The rows are grouped in 4 ways, from coarse to fine. Each group lies inside one group of the grouping before and may be the whole of it. The rows also spread widely along 12 directions, which tell nothing about the answers.
(in the rows, 128 means zero)
Some rows, each with its group in each grouping after it:
[132 119 116 152 127 112 127 100 123 115 126 117 154 149 105 145 135 130
 129 148 140 145 150 138 127 129 134 147 135 118 137 131]
Z_223 rilal simo Z_972
[162 169 148 117 128 124 149 119 101 113 145 135 114 136 126 144 122 109
 147  94 124 149  62 119  96 123 144 160 112 116 131 117]
Z_275 semas limad Z_720
[158 132 141 105 139 102 123 147  99  89 211 141 113  87 132  99 155 124
 123 121 143 144  97 156 126  97 102  81 127 122 129 145]
Z_618 luvuz vaba Z_553
[136 170 117 102 121 153  88  42 111 126 103 115 122 135 126 136 142 133
 117 167 129 130 122 135 122 133 108 188 139 107 133 137]
Z_618 Lal konek Z_694
[178 148 102 102 139  84  97 126 108 141 200 108 128 155  90  98 168  90
 196 114 138 178  52 118 103 121 148 162  74 101 138 141]
Z_223 toter nok Z_343
[137 136 121 150 155 122 188 131 154 121  86  93 196 137 152 142 141  96
 132 115 143 137  85 120 132 126 131  87 134  84  98  89]
Z_513 Kefaz Keves Z_387
[ 93 203 169  89 135 106 180 176 122 128  70 121 147 100 162 199  92  95
 131 133 161 204  56 142  76 117 143 163 165 114 145  89]
Z_513 Kefaz Keves Z_366
[118  63 108 162 132 123 157 131 161 155 132 126 212 169 132 155  96 106
 134 156 137 138 104 116 154 136 112 134  94 124 147 161]
Z_513 Lud kugid Z_251
[ 94 108 144 119 147  92 178 193 160  86 134 109 172  89 165 164 113 127
 130 168 146 142 147 120 120 140 129  79 166 151 116  78]
Z_618 luvuz Lepo Z_375
[109 125 181 122 135 131 168 126 145 106  98 119 124 121 144 163 129 128
 110 113 152 148 100 154 139 131 141 120 162 114 114 117]
Z_513 Kefaz Vusal Z_756
[155 126 170 117 113 122 128 102 125  72 156 178 116 119 123 165 103 140
 133 152 123 126 116 131 121 141 129 162 121 184 149 148]
Z_223 toter nok Z_336
[ 94 151 154  57 120 143  95  65 160 129 147 129 142 114 180 149 111 128
 136 198 136 155 104 149 109 116 112 134 131 159 121 146]
Z_223 rilal Gan Z_50
[123 150 127 110 140 137 157 126 114 105 119 146 181  78 179 143 108 109
  79 166 143 136 111 153 117  95  73  83 146 126 132 134]
Z_618 Lal konek Z_578
[120 121 138 128 152 125 174  99 146 121  91  87 181 144 166 138 149 101
 125 118 164 165  96 156 143 114 119 121 140  98 103 112]
Z_618 luvuz zeg Z_890
[136 123 135 112 140 118 134  60 155 102  89 107 147 125 148 134 161 110
 145 136 134 124 116 155 148 130 123 115 142 105  93 104]
Z_275 baz kosat Z_917
[ 89 144  88 143  99 133 110  95 121 180  78 118 148 134 113 186  68 133
 111 171 134 133 153 138 105 127 123 175 140 123 170 160]
Z_275 baz kigi Z_721
[103 132 152  72 144 116 143 165 147 132 125 148 148 109 160 186  90  84
 146 163 122 152  56 109 105 150 126 138 111 145 131 125]
Z_223 rilal simo Z_611
[130 143 100 133 129 113 128 116 124 132 126 111 171 125 130 149 115 119
 146 159 134 139 118 122 116 129 119 146 120 125 142 123]
Z_618 luvuz vaba Z_666
[139 159 120 130 128 135 139 149  90 132 124 151 124  88 119 148 108 113
  90 126 121 116  84 138 107 112 106  90 136 100 142 149]
Z_513 Kefaz Vusal Z_934
[102 162 152 110 118 145 145 141 128 130 146 111 109 120 140 158  96 152
 119 137 134 152 125 120  91 124 140 123 159 135 122 103]
Z_275 Supu poz Z_132
[101 180 171 106 119 159 160 107 149 123 149  99 146 138 179 163  98 146
 137 140 151 175 108 118  81 121 145 153 144 155 124  99]
Z_618 luvuz vaba Z_553
[163 150 167 101 163 112 194 174 148  71 202 114 158  96 181 121 150 108
 167 102 131 143  60 101 100 125 140  60 118 140  87  56]
Z_618 luvuz vaba Z_666
[119 121 132 164 122 126 159 123 137 115 128 127 183 137 136 149  99 143
 104 149 160 156 139 149 128 106 119 118 143 133 147 141]
Z_513 Kefaz Keves Z_387
[117 113 144 120 112 129 109  82 155  92 147 137 121 124 129 158 110 165
 139 183 116 110 170 125 128 154 129 140 149 171 127 118]
Z_275 baz kosat Z_917
[ 96 180 149 130 122 155 190 130 178 138 146  98 185 105 188 167  67 142
 123 137 145 152 127 113  71 116 157  86 149 163 131  96]
Z_618 Lal konek Z_694
[126 165 154 124 115  99 132  64 142 112  86 127 147 126 131 175 114 120
 150 141 147 165 122 164 115 126 153 180 145 141 150 130]
Z_223 rilal Gan Z_50
[174 121  99 185 128 140 142 123  91 122 173 127 133 136  86 101 147 139
  94  96 126 101 121 124 133 111 121  74 120  83 129 144]
Z_513 Kefaz Vusal Z_756
[118 138 127 107 153 109 144 156 110 139 123  98 146 135 135 131 148  94
 113 124 168 192  81 148 123 115 116 153 139  78 127 124]
Z_618 Lal konek Z_694
[113 102 124 149 139 177 169 101 159 153 125 113 201 168 170 149  92 118
  96 143 140 131 103 108 134 133 110 123 106 124 117 145]
Z_618 Lal konek Z_578
[150  92 158 132 145 135 152 129 149 100 187 123 142 148 139 109 153 127
 131 114 140 136  87 129 147 126 126  90 116 120 103 127]
Z_513 Kefaz Vusal Z_934
[124 102 186 147 143  94 202 148 156  76 144 136 167 106 160 152 120 121
 108 103 171 170 124 177 135 105 144  70 155 146 121 121]
Z_223 rilal Gan Z_50
[104 188 145  97 120 130 129 157 118 142 145 118 111 113 130 159  99 134
 125 139 140 170  86 124  77 121 143 143 147 120 144 122]
Z_513 Kefaz Keves Z_387
[107 165 136  78 142 150 157 161 136 121 108 108 144 125 173 175 106 111
 142 175 110 139  81  70  93 152 115 138 145 126  88  53]
Z_275 Supu poz Z_132
[127 155 137  79 156  93 150 161 126 126  86 128 166 100 159 160 136  61
 149 145 145 172  31 146 120 118 103 133 127  94 124 112]
Z_513 Kefaz Vusal Z_934
[133  52 154 106 154  90  99 113 174 107 148 119  98 131 104 110 181 125
 151 130 128 107 105 142 192 167 139 103 127 101  99 149]
Z_513 Kefaz Keves Z_366

New rows. What belongs after each?
[127 165 115 104 129  69 108 139 110  95  69 131 126  68 103 168 142 114
 145 182 123 124 131 145 123 143 117 142 172 109 144  98]
Z_513 Kefaz Vusal Z_756
[103 149 123  97 141  94 123 102 141 162  70  91 150 133 133 157 140  81
 143 132 157 182  82 162 125 123 142 159 136  79 126 134]
Z_223 rilal Gan Z_50
[134 125 147 112 145 128 161 124 189 147 168 115 175 146 165 149 101 102
 175 117 124 137  58  87 115 158 157 128  85 148 121 123]
Z_618 Lal konek Z_578
[143 185 114 121 131 113 128 105  96 130  98 111 134 123 115 147 143 100
 126 124 135 154  93 138 100 119 135 147 138  83 127 112]
Z_223 rilal Gan Z_50
[150 143 134 144 128 101 136 128 129 106 146 129 135 124 106 139 128 135
 142 125 134 138 114 129 121 131 144 129 135 122 140 124]
Z_513 Kefaz Keves Z_387
[141 128 149 137 144 135 178 139 173 102 175 108 157  99 157 116 136 133
 136 111 123 103 106 117 118 123 144  17 136 127  92  95]
Z_513 Kefaz Vusal Z_934
[136 105 118 135 154 147 166 105 150 111  46 138 197 123 163 166 120  90
 106 164 113  85  85 109 160 150  89  97 124 101  96 113]
Z_513 Kefaz Keves Z_366
[133 120 129 175 108 100 142 114 133  88 151 116 158 134  98 141 128 166
 135 157 139 137 191 137 127 129 141 135 161 142 154 109]
Z_513 Lud kugid Z_251
[161 164  99 128 131 121 130  96 115 113 151 131 187 128 143 129 123 112
 142 163 128 138 107 116 107 118 101 148 110 132 145 122]
Z_618 Lal konek Z_578
[130 136 146  95 140 124 121 105 141 123 131 120 129 140 137 147 133 114
 148 142 129 145  85 116 127 157 130 178 121 122 126 125]
Z_618 Lal konek Z_578
[ 85  87 155  94 127 149 105  43 168 117  73 106 133 139 153 147 146 134
 101 179 155 134 149 177 165 130 110 136 155 121 100 158]
Z_223 toter nok Z_336
[132 152 159 109 129 137 140  95 137 110 127 120 153 148 153 148 130 120
 146 147 146 166  81 137 117 122 124 166 130 131 126 116]
Z_513 Kefaz Vusal Z_934
[119 163 119 155 130 145 182 179  60 120 119 105 135 152 122 156 119 125
  74 116 160 186 122 126  85 104 115 156 165  82 129  83]
Z_275 baz kigi Z_721
[107 126 144 103 121 162 123 110 127  95  94 145 107 110 143 179 100 145
 102 187  92  78 140  94 122 169 110 134 155 142 104 102]
Z_275 semas limad Z_720
[148  81  71 159 137 100 132  94 147 123  69 127 229 166 119 163 120  86
 154 192 127 119 127 107 157 153 100 168  93 125 135 133]
Z_223 toter nok Z_336
[123 150 126 102 127  79 147  94 163 119 103 128 200  68 172 146 115  88
 150 152 164 162 106 196 116  75 119  71 131 142 145 154]
Z_223 toter nok Z_336
[127 158  96 111 140 110 136 134  98 149 123  95 164 147 134 131 141  86
 137 134 160 198  77 145 102  95 109 155 125  78 128 112]
Z_275 baz kosat Z_917
[150 100 128 101 161 165 123 128 135 104 190  95 124 166 143 101 180 124
 139 146 107 106  85  60 141 169 109 118 104 101  61  82]
Z_618 luvuz vaba Z_553
[133 159 155 115 121 141 129 106 122 113 181 122 135 148 139 124 126 146
 128 138 154 177  99 138 102 102 130 148 132 131 137 132]
Z_513 Kefaz Keves Z_366
[ 98 143 113  95 156 115 181 214 134 151 145  86 187 122 177 142 112  86
 135 146 156 194  70 112  93  99 109  83 135  99 103  80]
Z_275 Supu poz Z_132
[113 108 116 113 135 115 135 160 131 137 149 131 136 109 135 150 105 114
 122 147 127 128 108 128 120 130 116 102 126 124 130 134]
Z_275 baz kigi Z_721
[ 88 113 118  97 126 116 114 170 143 149 168 110 150 133 129 151 108 128
 143 193 129 160 114 105 111 140 118 143 129 127 141 124]
Z_513 Lud kugid Z_251
[169 107 160 146 138 119 152 110 144  76 167 130 127 130 118 118 160 139
 142 108 126 110 109 127 150 139 141  94 130 124 108 111]
Z_513 Kefaz Vusal Z_756
[120 182 124 115 120 145 144 142 114 146 133 110 130 142 133 168  88 129
 140 143 121 155  97  88  79 134 138 165 135 126 129  93]
Z_275 Supu poz Z_132
[ 96  78 116 110 129 122 118 102 183 130 143 112 172 124 161 141 113 131
 142 191 134 120 150 135 145 133 110  98 130 150 115 133]
Z_275 baz kigi Z_721
[147 133 126 125 141 112 153 142 127  95 165 117 168 137 145 138 132 118
 152 147 136 149 102 103 114 132 122 138 118 139 127  98]
Z_618 luvuz Lepo Z_375
[100 172 157  75 117 117 106 112 128 141 125 121 117 113 141 154 118 121
 140 156 156 186  80 168 103 109 127 168 146 124 151 148]
Z_513 Kefaz Vusal Z_934
[109 192 151 109 121 153 162 103 125 115  83 102 145 112 158 165 124 128
 113 147 132 147 110 132  89 117 128 132 171 105 117  81]
Z_513 Lud kugid Z_251
[152 181 124 112 128 129 113  85 102 129 116 117 126 141 115 128 150 114
 138 128 135 153  73 134 111 118 126 167 126  86 132 126]
Z_513 Kefaz Keves Z_366
[112 173  92 106 106 105  66  99  95 133 120 108  96 125  83 152 129 146
 142 186 123 146 160 130  95 139 128 197 158 113 150 113]
Z_275 baz kosat Z_917
[109 174 140  86 115 155 104 131 110 151 196 107  97 129 130 123 125 148
 119 143 142 171  87 130  84 104 128 131 136 114 133 139]
Z_513 Kefaz Vusal Z_756
[124 148 126 111 132 125 135 113 128 138 112 118 162 125 143 146 126 105
 131 148 146 155  80 143 121 110 113 133 128 107 133 133]
Z_513 Kefaz Vusal Z_756
[132 141 177  96 133 109 129 151 104 101 142 124  72 138 100 150 157 126
 140 116 132 165  80 127 121 154 147 188 150  98 128 105]
Z_513 Lud kugid Z_251
[133 174 113 116 103 188 115  64 123 112 155 135 146 140 152 157  87 160
 126 199  93 101 140  78  79 140 108 150 126 167 121  96]
Z_275 baz kosat Z_917
[138 143 163  32 149 121  99  67 154 124  92 131 116 133 168 162 147  76
 188 155 112 138  14 120 143 171 117 210  98 128 106 128]
Z_618 luvuz zeg Z_890
[110  43 155  82 156  93 117  98 190 109  94 121 165 154 151 155 151  87
 170 180 150 153  89 145 186 164 118 164 108 137 102 147]
Z_223 toter nok Z_343
